The rows of a group lie close to one hidden flat surface of 13 dimensions, which passes through zero. Surfaces can cross.
Some rows, each with its group after it:
[-18  16  -1   4 -10  -2 -22  24 -31  -9 -19   9  -6  10 -14  -3  26  11
 -13  55  17] | Z371
[ 30   7 -18  36  10  -7   6 -15 -23  30  -1 -22 -30 -17   6 -19 -18 -22
  13  -4 -11] | Z934
[  8  16  32  -8 -20   1  -3  11 -16 -12   8 -31   0  -1   7  -5  24  -9
 -14 -18  13] | Z356
[-32   1 -12 -36  37   0   1  -7  13 -20 -12  28   1 -10 -35   3   3 -12
 -19  18  -5] | Z119
[ 10   0  37  24  10  -9   2   4  23  -1 -16 -24 -41  36  22  -2  11 -35
  -4  -7   0] | Z503
[ 18   1 -11  31  10  -8  36 -43 -22  19  14 -11   1  15   8  21  -4  -6
  -8 -13  11] | Z119
[-21  10   1 -20  -7   6   0  33  23  -5   3  14  39 -10   3   2 -29 -19
  21  26  10] | Z743
[  6   0  41 -15  -9  -9   9 -17  25  26 -11  22   0  13  -6 -17  -2  21
  21 -11   0] | Z503
[  2   2  27 -37  -1 -22 -37 -30 -12 -23 -21  17 -38  13 -13 -22  37   1
 -39 -23   5] | Z371
[  8  -9  -2 -13  -5  16 -10   5  -8  16  -1  -3  17  -4 -14 -25  14  53
 -14  -3  34] | Z356
[  8 -18   0  30   0  23  15 -13   2 -12  35  13  -7   0  25   5  27  19
 -12 -32   2] | Z743
[ -5 -30 -15   0  10   3  10 -18 -21   0   6  28 -20  12 -17   0  22  30
 -37 -16  17] | Z356
[ -5  24  -1 -13   0   2   6 -20  -1 -14  -6 -20  24 -16 -14 -11 -26 -25
   7  -6 -15] | Z119
[ -7  27 -39   5  -6  22 -29  -5  15 -19  13  34  21 -21  10  -3 -19 -30
  23  12 -15] | Z743
[-24  28  22   1  -5 -10  17 -11 -18 -21  -6 -12  24  17   0  33  19  -1
  -9  37   6] | Z356
[ 18  -1  39 -12 -18 -35  19  -4   2  18   5 -11  18   2   9  14 -16  -2
  30 -12 -16] | Z934
[ -2 -24  20 -13  -1  -9 -11  23  44  16 -22  12   4  16   4 -16 -20  18
  24  12  -4] | Z809
[ 19  -4  18  12  25 -13  14 -34  16  11  -2   7  -8 -12   0 -26 -14  -7
  20  -4 -30] | Z356
[ -6  22  -7  11 -22  27 -13 -28 -20  -8 -14   2  10   7 -12 -37   1  22
 -11   3  19] | Z503
[ 25  26   5 -10  -5 -16  -3 -18 -36  21   6 -17 -35  -8  -4  14  25 -15
 -13 -29   6] | Z356
[ -5 -12   7 -35  21  -9   2   2  36   2 -11 -13   4  -7  -2   3 -17  -1
  -4 -20   4] | Z503
[-16   8  -2  11  -4 -26  -7  -5   4   4 -32  -6 -26  23  26  30  -7  -2
   5  33  -2] | Z503
[  8  25   0  12  -3  -6  -3 -44 -12   6  -4  18 -44   7   9   1  10 -26
  -5 -16  -5] | Z934
[  2  19  -9  -9   5  27 -36  -5  13 -11   3  28  -5 -15 -29 -11  37  15
  14  -5 -34] | Z743
[ 17 -11 -18 -13  -8 -26   7 -32 -29  13   6  12  12 -25  -9  -8 -34   6
  11 -13 -15] | Z743
[ 17   0  -1  27   1   7 -35  -3  25  -7  -9 -12 -34  -1  41 -23   3  -9
   3 -13  -4] | Z809
[ -4  -8  32  -8  10   5  14  39  35  29  -1  11 -18  18  -4  13  21   8
  12   5  12] | Z934
[ 15  18   2 -21 -51 -11 -41  19 -17  -5  18   8  -1 -10  32  20  17  -3
   9 -16   9] | Z809
[-14   9 -19  20 -10   5   0 -24  11   0 -19  18  10   7  13 -12 -43  -5
  21  20  -6] | Z934
[ -2   1 -36  -4  19   8  -8 -26  -4 -21  16  19   3 -16   2   9   3 -11
 -22 -12   3] | Z119
[ -3  13 -21  21  26  18  24 -26   7  11   5 -10  -4   8  -1  26   7  -3
 -11  -8   8] | Z356
[  2 -26 -40  13  -1  -3   3  -7   5   5  27  39  -2   8  27  48   2   9
   0 -12   3] | Z119
[  3  28  14 -22   1 -33   4 -39 -30   1 -17  15 -14   4 -34  -6 -10 -44
   2   5 -19] | Z503
[ -5 -31 -12  34  25  -6  37   2 -20 -13   9 -25  18  -7   3  -1 -14   7
 -12  25  -8] | Z356
[ 16  11 -32  35  26  43 -11  -7  10   9   4 -28   2  -9 -15  -9  22  23
   4  -8 -12] | Z934
[-27   4 -15 -21  25  19   8  31  22 -10   1  -4  19 -14 -23  14  -4 -11
  -4  15  -2] | Z119
[  2 -21 -13 -16  -5  13 -10  21  15  20  -1  -1  21  12 -11  13   7  50
  -2 -11  22] | Z934
[ 29  -1  -1  18 -10 -45 -10 -28 -19  12 -11  19 -14   4  19 -24 -39 -38
  23  17 -15] | Z743
[ 27  -3 -22  -5  -1  -7 -15 -15 -18  39 -25 -29 -21  -8 -11 -39 -29  12
  -8 -20  25] | Z934
[  5   5 -24 -11  31  -7 -39   2  23   4 -37 -36  -6   2 -22   6   1   7
   3  12 -22] | Z934
[ 16 -21  -1 -19   3  -4   2  48 -25  10  11 -31   9 -12 -46   2  16   8
  -6 -11 -11] | Z371
[-22   6 -27 -11  -9   3   2  -2 -13  14  -4  42   5  14 -16  29   4  19
  -5  26  20] | Z371
[ 11 -10   9 -27  -5   2 -12   0  18  24  -2  24  13   0 -12 -20   0  31
   9 -14  17] | Z119
[ 20 -13  16  25   9  -3   1   0   9  -4   5 -19  12  -3   6 -10  12  18
  21   6 -32] | Z934
[-11  18  17 -20  -1 -12  -4  16   2  -6  -9 -23 -12   5  -9  43  28  -3
   2   1 -23] | Z743
[ 19   6  31   4   0   0  -8  29  17  26  -4 -19  -7 -20  -5 -23   7  14
  37   9 -24] | Z743
[-13   5 -14   1  15  12  11  18   0  27 -13 -11 -10   1 -17  18  10  28
  -6  22  18] | Z503
[  6 -10  19 -22 -15 -15   2  10 -16  23  -4  14 -33  23 -14  11  25  11
 -19 -19  22] | Z356
[ 18 -12  -1  21 -16 -32  19   0 -48  27  -8 -18  -4  16   7 -10 -30 -10
 -10  22  32] | Z743
[-10  20  -5 -14 -38 -17 -40  19 -12  -9 -23  -9  -7  13  17  28   6   4
   3  21   3] | Z743
[ 21  -1 -22  31   0  28  -8  30  17  36  20  28  -3  -5  -7 -11  -1  -2
  39   7 -10] | Z503
[ -4  17  -3  -1 -28  24 -33 -24 -15 -44   3  23  14  15  -9 -36   8 -21
 -21 -18  11] | Z503
[  3  -5 -28  18   6   7 -15 -40  -7  -9 -16  -5 -12  16  14 -16  -6   9
 -29  -7  27] | Z119
[  7  -6 -14 -52  18 -14  -1  14 -31   6  17   8  18 -35 -40  -1   9   4
 -24  -3  17] | Z371
[ 17  15 -16  18  25  19 -28 -19  20   1  -1   7 -14 -38  14 -47  -5  -3
  14   4 -10] | Z809
[ -7  10  39   6 -14   4   7   2  -1 -15  -4  -3  17  -1  -1 -32   3   4
  12  18 -10] | Z371
[ -7  -6  -7  15  -8   7  12   7   9  26  -1  22 -19  23  -2  29   6  13
  16   0  -5] | Z119
[-24   7 -18   8  28   3 -11 -15  12 -32 -26 -21 -27  15   8   5  -3 -31
 -32   7   2] | Z934
[ 21 -19  42  14   6  -9   1  32   4   9   7  -2 -12 -25  10 -48   8   9
  20  19 -14] | Z809
[-10  -8  23   2  23  16   5  24  41   6  -4  28 -17   2  -6 -25   7  -5
  14  14  -5] | Z934
[ -8   3  19  25   3  21  38 -17  -2  21   0  13 -21  24  -4  -5  14   8
 -10  -3  24] | Z934
[-22  -1  -9  12  11  25  24  48  -3  -6   7 -13  47   4 -25   0 -10  -7
  -2  49  19] | Z743
[ -2   9 -13  13  -8  42  29 -17  -2  12  36  39  28  10 -26   9   7   4
   9 -22   5] | Z503
[ -1 -18  -1 -10 -45 -11 -31  47 -17 -27  10   6  -5   0  23   6   2 -10
  -1  -5  -7] | Z809
[ 14   0  24  28  -3  19  11   4  40  16  15  11   8   7  18 -10  -3   0
  38  -9 -13] | Z356
[ -9  37 -18   1 -11  -3 -27  -2 -33  11 -29   2 -18  -6 -20 -10   5   4
   4  43   1] | Z503
[ -4   0   7 -15 -13 -17  -6  20 -16 -19  19  10   9 -20  19  13   8  -7
  -2  12   0] | Z809
[-10  15 -29 -21  24  23  -3 -24   6  -1   0  17  15 -15 -43   0   4   8
  -2  -8 -12] | Z934
[-14  27 -25  -8  23  27 -12 -40  25  -6 -16  -2  20   0  -6   1   4  21
 -14  -1  20] | Z356
[ 36   8  -3 -31 -21 -13 -29  23  -7   3  41  -9  15 -43  37  11   6 -12
   4 -37  18] | Z371
[ -4  -5 -32  17   5  16 -24 -30  25   1 -28  22 -10  18  -6 -24 -23   7
  10   1 -11] | Z809
[  9 -19  13   6  18 -33   9 -17 -10 -16  -4 -23 -14 -13  31 -17 -13 -11
 -20  -1   4] | Z809
[ -3   1  -7  29  -3  -6  19  -9  -2  34 -19   8 -30  34  -2  28  -6   1
  17  15  -8] | Z119
[ -9  19  18 -13 -38   0 -26   7   4 -29  -2 -14  11 -19  41  -6  -2   6
   9  -6  -3] | Z743
[-19 -15 -19  -8 -13   7  -1 -17   5 -36  16   9  16   8  35  22  -7   3
 -31 -30  25] | Z743
[ 19  -4  34  12  -7  -2  -8  24  34  12  21  12 -20   9  40  28  38   7
  21 -16  -7] | Z356
[-29  38  15   8 -16  16  -8 -32 -12 -31 -24   5 -23  32  -9   1  30 -10
 -21   8  -1] | Z119
[ -6  -9  18   7   3   1  -7 -21   6 -15   2  47  14  -4  13 -29  14  38
   4  27   4] | Z809
[-14 -24  -1   0  35 -17  -6  19  28  -6 -17  13 -24   5   1   4   1  -5
  -1  29 -17] | Z503
[ 15 -29  14 -40   0 -27   2  40 -20   8   2 -35  -3 -38 -19 -24 -16   3
  -7 -20  -7] | Z119
[-10 -34 -13  22   8 -16  15 -26  -5  -8  -5  21 -18  26  10  29   7  26
  -9   4 -19] | Z743
[-14  14 -17   3 -17  28  28   3   3   9  31  37  10  10 -16  35  -7 -30
  17 -25  -7] | Z356
[-22  28  36 -39 -23  -4   2  17  11  -4 -13 -24  20  12   6  17   1  -4
  -8   3  34] | Z371
[-12   2 -20  -1  23  44 -12  16  39   7 -15 -14   1  -1 -18 -22  -3  12
  -5  -4  14] | Z371
[  6 -14 -38  22   4   0 -44  24 -23 -14   1  23 -40   9   4  -2  28 -13
 -22  18   1] | Z503
[-11  -3   0 -22  19  -7  -1  23  12  -3   4  15  -6   1 -26  28  19 -15
   1   8 -18] | Z371
[ -8  18  31  17 -26  19  16 -12 -18 -23  24  10   9  10   9   8  38   7
  -5  -8   0] | Z371
[  5 -19  -2  29  -5   0   7  -9  -2 -18  10 -10   4  11  37   6   2  12
 -12  -5   9] | Z809
[  6   5 -42  30 -15  38 -18 -17 -37 -23  16   6   0 -14 -14 -33   3  -1
 -11 -18 -12] | Z809
[ -3  30  -7   2  34  31   2   4  33   1  11 -12  -2 -24  -4   5  12 -25
   8  -4  -7] | Z809
[ 29 -20  17   5 -34 -21   3   9 -22  15   9 -17   9 -10  14 -22 -19  18
  17 -17  -5] | Z119
[  0  24   6  -6   5   4 -14   0  29  -9 -24 -55  -8  -4   9  -6 -22 -40
   5 -21 -13] | Z371
[-14 -21   9 -21 -21 -17 -10  42  -4 -16 -15 -14  25  13 -12   7 -10  13
   2  21  -7] | Z371
[  3 -39 -31  -2  25 -13 -13  -9  25   2 -26  -8 -27  -4   8 -21 -42   0
  -8 -16 -11] | Z119
[  0  14  25 -43 -13 -14   0 -11   4  33 -21   8   2   8 -24  -2  -6  19
  10  -9  15] | Z503
[-13  -8  36 -22   5 -20  21   4  -6 -10   5  18  -6  21 -19  30  31  -2
 -14   0  -8] | Z371
[  8 -26 -16 -10   5 -12  -4 -18 -10 -12  12 -10  -3   2  25  24  13  23
 -36 -34  23] | Z356
[-36  16  13 -43  -4  17 -31  14  47 -16 -27  26  15  24 -11   8  11  15
  -4  10  17] | Z809

New rows. What belongs after each?
[  9  16  34  22   9   3  27 -19 -16  -8  20 -11   3  -8  -2  -3  32  -2
  -1   2 -11] | Z356
[-11 -45 -33   0   6  -6 -15  22 -13 -39  10 -11  -1   2  28  21  12  20
 -47  -5  20] | Z503
[ -6   6 -19  -1 -39  16  -1  34 -11  -1  20  -9  12  12  14  37  -3 -14
  -3 -16  21] | Z356
[ -7  10  33 -25 -31 -15 -24  11 -11 -39  -1   0   8   7   1   5  25  -9
  -5  -3 -15] | Z371
[-29  28 -20 -16   3   8   9 -18  20  -8 -16 -12  22   1   4  21 -37 -25
   1   5  10] | Z371
[  2 -18  -1  14  18   7  22   4   8 -10   8 -40  21 -24  17 -10 -15  15
  -4  -2  -4] | Z503
[ -7  26 -12 -16  -9 -27  -9  23 -16  -8  -9 -17  23   1 -12  33 -20 -46
  16  35 -15] | Z743
[ -4  31 -13  -2  23  19  37 -14  -8  24  26  28  -3 -12 -32  16   3 -38
   2   0  10] | Z743
[-11 -21   1 -18   6   4  16 -13  18   8  -3  30  -7   7 -26  -3  -9  15
   5 -23 -18] | Z119
[-22   2 -27 -13  -5   0   6  -7  -5 -21  12   4  24   3  24  41  -8  -4
 -26  -1  32] | Z371
[-18 -17  -7   7 -23 -14 -14  36  -8  -5 -11  18  18  26   7  31   8  33
  10  51   3] | Z934
[  4 -19  22 -31  21 -29   9  11  14   5  -9 -11 -16  -6 -10  -1  -9 -16
  -6 -15 -10] | Z356
[-17  30  21  22 -22  14   2  13 -11  -6  -5  -5 -15  20  29  -8  14 -19
 -18  26  46] | Z743
[ 21 -17   0  17  32 -13   0  35   2   5  13 -19 -13 -21  15  -5   7 -16
   1  20  -2] | Z371
[ 10  -3  10   6  27   1   2   5  10  28 -14  -4  -1   8 -12 -22   7  16
  -3  26  27] | Z119
[-16  18 -18   3  33  12  -5 -10   4  -4  -1  11 -12 -22  11  -1  19   5
 -19  31  22] | Z809
[ 14  20  14  35  -4   8  21 -29  -8   3  12 -27 -14  -5  28   9  13  -4
   6 -20  -6] | Z503
[-14  43   3  18  19   9   3 -14  15 -17 -11 -14 -20  -9  12   0  -7 -55
   9  17 -19] | Z743
[ 30   6  -3  -6   9 -16  -9  16 -41   5  29  -5 -15 -55 -12  -4  26 -10
   6   1 -27] | Z503
[ 13  18   2  27 -38  34  -4  41 -24  24  27  -1  11   6  -8  12  37  24
  23   7  10] | Z809
[-11  37 -17  -7   7   0 -17 -16 -30   1 -21   9 -10 -13 -17 -19   3  -8
 -13  40  19] | Z371
[ 11  10  -2  -6  19  -7  -3  17 -19   7   9 -40 -25 -38   6  14  29   7
 -15  -3  -3] | Z503
[ -2   9 -13  -8   7   2  -6   4 -12 -26  18 -11  13 -10 -24  44  33  -5
   1  -6 -45] | Z743
[ 13 -26  41  10   3 -11  35  -2  -5   7  15  -9  28  11   3 -13   6  24
  -5   2  17] | Z119
[  9   4 -35 -31  18  20   0  16  -5  13  19 -16  10 -28 -48  15   4 -10
  -5 -36 -10] | Z371
[ 14  -1  14 -25   7 -19  13  12 -18  18  19  -4  -6  -2  -4  30  30   2
 -19 -12  26] | Z119
[  3  -3   3 -12   4 -32  -4  -1  13 -10   9  20  -7  19   8  58  11 -32
  12  -7 -31] | Z743
[ 26   5  20  14 -46 -19 -20  22 -29 -11   8 -33  -5   1  18   7   9 -13
  21 -12 -32] | Z371
[  9   0  -2  -4  -7  12  16   3   4  19  15 -36  -7 -25  25  11  -4  18
  -2 -40  11] | Z743
[ 11  -6  17   9  20   2  32 -12   7  -7  31   3   6  -6   4  -1   1 -33
  -2 -22  -5] | Z743
[  6  20  -6  16 -11   9 -29  10 -13 -39   8 -29 -13 -23  37 -21   2 -42
 -12  -4  -1] | Z934
[-23   3   2  12  23  10  45 -22   1  -9  23  17   8 -11   0  39  24  20
  -3   7 -17] | Z503
[ 11  15 -20 -20 -16 -31 -21 -52 -39  13 -20   8 -34  -4  -3   3  -7   6
 -13 -24   0] | Z743
[ -4  44  13 -15 -23  14 -18  -9   6  14 -14   6  -4  18  -8   7  15  -2
   7  -3  18] | Z356
[ -8 -22   8   6  10 -26  11 -25 -26 -11 -25  -7 -10  18   4 -19  -7  14
 -35  21  25] | Z371
[ 10  -1 -23 -29  -2 -24  18   1 -29  15  37  11  18 -39  -7  50  -2   2
   8 -16 -15] | Z503
[ -7  14 -10  30  32  25  21 -32  32   5  11  14 -29   8  28  21  15 -18
  -8 -13  12] | Z371
[ 11 -21   8 -24 -21 -10  -1  14  -1   3  12  16   5   1 -21  -1 -12  -7
  14 -36 -22] | Z809
[ 27  21   0  11  13   1   6 -20 -35  18  24  -7 -20 -36   6 -12  27   2
 -11  -6  12] | Z809
[-13   1   1  -4  -5 -10  -4 -34   7 -29  11  46   8  -1  27   9  -2  -7
   0   0  -7] | Z371
[-14   5  -7  -4  14  22 -14 -39  10 -39  -2  16  16 -17   4 -47  -5   6
 -22  -6  12] | Z371
[-16 -38 -29  17  42  11  39 -16  10 -13  15   6   3  13 -16  38   8  15
 -21 -11 -19] | Z743
[ -6  -4   6  24 -16   7   4   5   3 -22   0 -16  23  10  23  -3 -13   2
   4  11  -2] | Z119
[-15   8  -5 -15 -17   5  -9 -20  -4 -22 -10  34  15  41 -30 -13 -16 -39
 -12  -8  10] | Z503
[-10  15  -9 -17   7  16   3 -14  20  -1  20  27 -20   6   3  46  33  -9
 -11 -35   4] | Z743
[ 17  14 -13  20  31  -3   3  14  38  23  -5 -32 -23 -10  13  20 -23 -50
  35   0 -34] | Z743
[ -3 -33   5   7  25  10   8   6  12   7 -15   0   2  -4 -37 -21  14  58
  11  14 -36] | Z743
[ -6  25  21  -9  -1  13   8 -34  -4 -33   4 -27 -14  -2  -5   2  15 -32
 -21 -47 -16] | Z119
[-14   7 -18   1  11  18 -33 -30   3 -41 -16  10 -26  -4  -1 -35   3 -15
 -29 -15  -8] | Z809
[ -5   0 -28 -10  24   2  -2 -42  -6 -30   4   7   0  -6 -20  13   7 -14
 -22 -28 -24] | Z743
[-10  29  37  23 -20   2  -7 -35  -8 -42  -8  14   8  19   4 -19  20 -13
  12  17 -32] | Z809
[  4  -5 -45  22   1  32 -13   7   9  20  -2  12 -34   8  -6 -10 -11 -11
   0 -20   6] | Z356
[ 23 -28   0 -26   2  -5   3  10  19  14  23 -17  22 -12   4  15  -4  18
   2 -48   5] | Z934
[ -5  10   6   4  -7 -28  29   7 -11  43  -9  -4 -32  21  14  52  -5  -9
   7  14  15] | Z743
[ -5  -3  -1  -1  29   1  18  -9   5 -25  25   1 -31 -11  12  29  23 -39
 -24 -30 -12] | Z809
[ -5 -28 -12  20  35  24  14 -37  18 -14 -10   0  21   9 -25 -26   1  43
 -12  -2 -13] | Z934
[ -2  56   1 -22 -42  -4 -14 -36 -21   2 -14 -17  13  12   2  14 -15 -27
   2 -17  18] | Z356
[  1  35  26 -18 -34  -2 -34   7   3  -9  -6   5  -5 -24  19 -13   9   1
  26   4 -17] | Z743
[ 12  15   8  -6  32 -17  19  -6   2  37   6  22  -5  -4 -20  20  11 -14
  16  23   0] | Z119
[  4   1  -8 -11   1  27 -23  16  -2 -10  27  28  -2 -18 -14  -4  43  16
 -10 -13   0] | Z934
[-23   6 -48  -7  11  12  -9 -23 -35 -30   8  21  -4  -4 -15  18  20   1
 -49   2  20] | Z119
[  8  26  30  -4  -8 -16  25 -26 -31  16   2  -7 -12  16 -20  22  25 -12
  -3 -10  -4] | Z809
[  5 -14  18   4   0   3  17  -7  10  -3  28  17 -21  21  15  36  38  -2
 -13 -40  -1] | Z809
[  4 -19 -25 -19  11 -24   2   9  15  32 -27 -25   7 -10   2   0 -53  11
  13   5   6] | Z503
[-15  24  42  -4   4   8   6 -50  20 -25 -22   3   9  19 -12 -25  10   5
   1  -2 -16] | Z934
[-19  49   9  -3  12  19  32 -18 -18  10   4   0 -16 -20 -22   9  17 -20
  -3   8   0] | Z743
[  5   6  -3   7 -18  13  11  -3  -9  23  13   7  -1   7   2   9   7  15
   3 -14  19] | Z934
[  8  27   0 -13  -8  -9  -4   2  11  17 -12 -30 -13   2   6  13 -25 -44
  15 -19  -1] | Z356
[-10   0 -21  32  10  13   6 -22  23  17  -9  51 -21  24  -3   7 -11  -7
  27  18 -19] | Z356
[ 29  43   0  -4 -19  -2 -28 -11   4  -2  26 -12   8 -18  39  21   8 -35
  17 -27   2] | Z119
[ -5 -22  24 -22  -3 -26  13 -11   4  -7  -7  15  17  10  -8  -4 -17   7
   2  -4  -9] | Z809
[  2 -17  -9  25  19  16   8 -25  10 -19   5 -17   8 -10  27 -37 -14   9
 -25 -13  23] | Z371
[  2  29  -1 -11 -24  23   3  29   2  27  17 -18   7 -31  15   5  -1  11
  15 -13  24] | Z743
[ 17 -32  14 -10 -16 -23  -4  28 -14  22   1  -9 -28   7  10   6  11  23
 -12 -16  15] | Z119
[ 13  -9  11 -16   9  17  -9  26  20 -10  30  -9   0 -23  11   3  29   3
  -9 -36   3] | Z503
[ -4 -16 -28   2  -6   1  -9 -24   2   3 -23   0  -4   9  -3 -19 -36  14
  -5 -12   0] | Z119
[-14 -18  -8  -2  42  -8  -8  43  28  -6 -12 -11 -14 -11   5  20  16   5
  -2  39 -13] | Z356
[  8 -11  27 -18 -27 -11 -21  11  22 -11  -6  -9  -7  17   9   9   3  -3
  14 -37 -25] | Z371
[ 20   7   5  13 -12  -3 -13  13 -18 -17  29   7  12   4   1  15  27 -26
   8   1 -17] | Z743
[  3 -20  17   7  22  -7  42 -17   5   7  12   4 -12  18   2   7   4 -10
 -22 -22  18] | Z743
[-15  11  -3 -32 -14  14 -34  -3   4 -20 -23  13  12  -7 -24 -47 -13   2
  -8  -1   5] | Z356
[  8  -2 -23  37  15  25   6   7  14  21  26  28 -20  -7  12  20  22   9
  22   4 -17] | Z503
[ -4   3   1  34 -20  -6 -16   6  -7  -3 -21 -13 -28  29  32   9   6  -1
  -1  23   5] | Z119
[ 23 -50  -6  22  10 -28  23 -10 -13 -17  20 -31  14  -6  28   9 -20   4
 -12 -23 -12] | Z934
[ -2  24  46  -7 -24 -39   2 -13 -12  -8 -13   8  -9  11  14   6  -1 -29
  19  22 -22] | Z934
[-13 -48 -14  25  20  -1  23  26   2  -8   4  -9  19 -10  14   0 -11  44
  -4  35   0] | Z503
[ -7  16  20 -13 -24 -14  -6  35  -9  -7   4  -5  -5  -9   2  21   9 -21
  18  10 -25] | Z119
[-11   6 -64   0  13  27 -14  13   6  14   8   1  -3  -2   4  51  13  17
 -15  -2  25] | Z356
[  2  17   4 -17 -26   3  -3 -22 -22  41 -21  26 -16   9 -24 -32 -10  22
  -1  -4  34] | Z934
[ -4 -16 -10  46   7   3  19 -16  -4  -2   7  16   2  17  19  13   5  17
   5  22  -6] | Z356
[ 18 -18   3  34 -18 -22   3   9 -20 -16  22  -5  10  16  33  14  -2 -18
   4   7  -5] | Z743
[ -3 -14  12   9  14  -5   4   7  33  22 -19   3 -25  35  12  15   6   8
   2   6  16] | Z119
[-17  -4   8 -15  -7  -9  26   0   6   1   2  -7  -3  15  23  31  -8  -5
 -21 -13  33] | Z743
[-25   4 -10   4 -13  24 -16  13  -2 -26  -4  -3  -2  20   7  21  33  26
 -23   8  14] | Z743
[-32  10  -2   4   9  40  42  -1  15   0  19 -12   3 -15  19  20   7  15
 -17 -19  24] | Z743
[-12   8 -11 -42  -8 -20 -11 -29 -13 -37  -7 -25   8 -11   2  29  -8 -10
 -26 -34 -10] | Z743
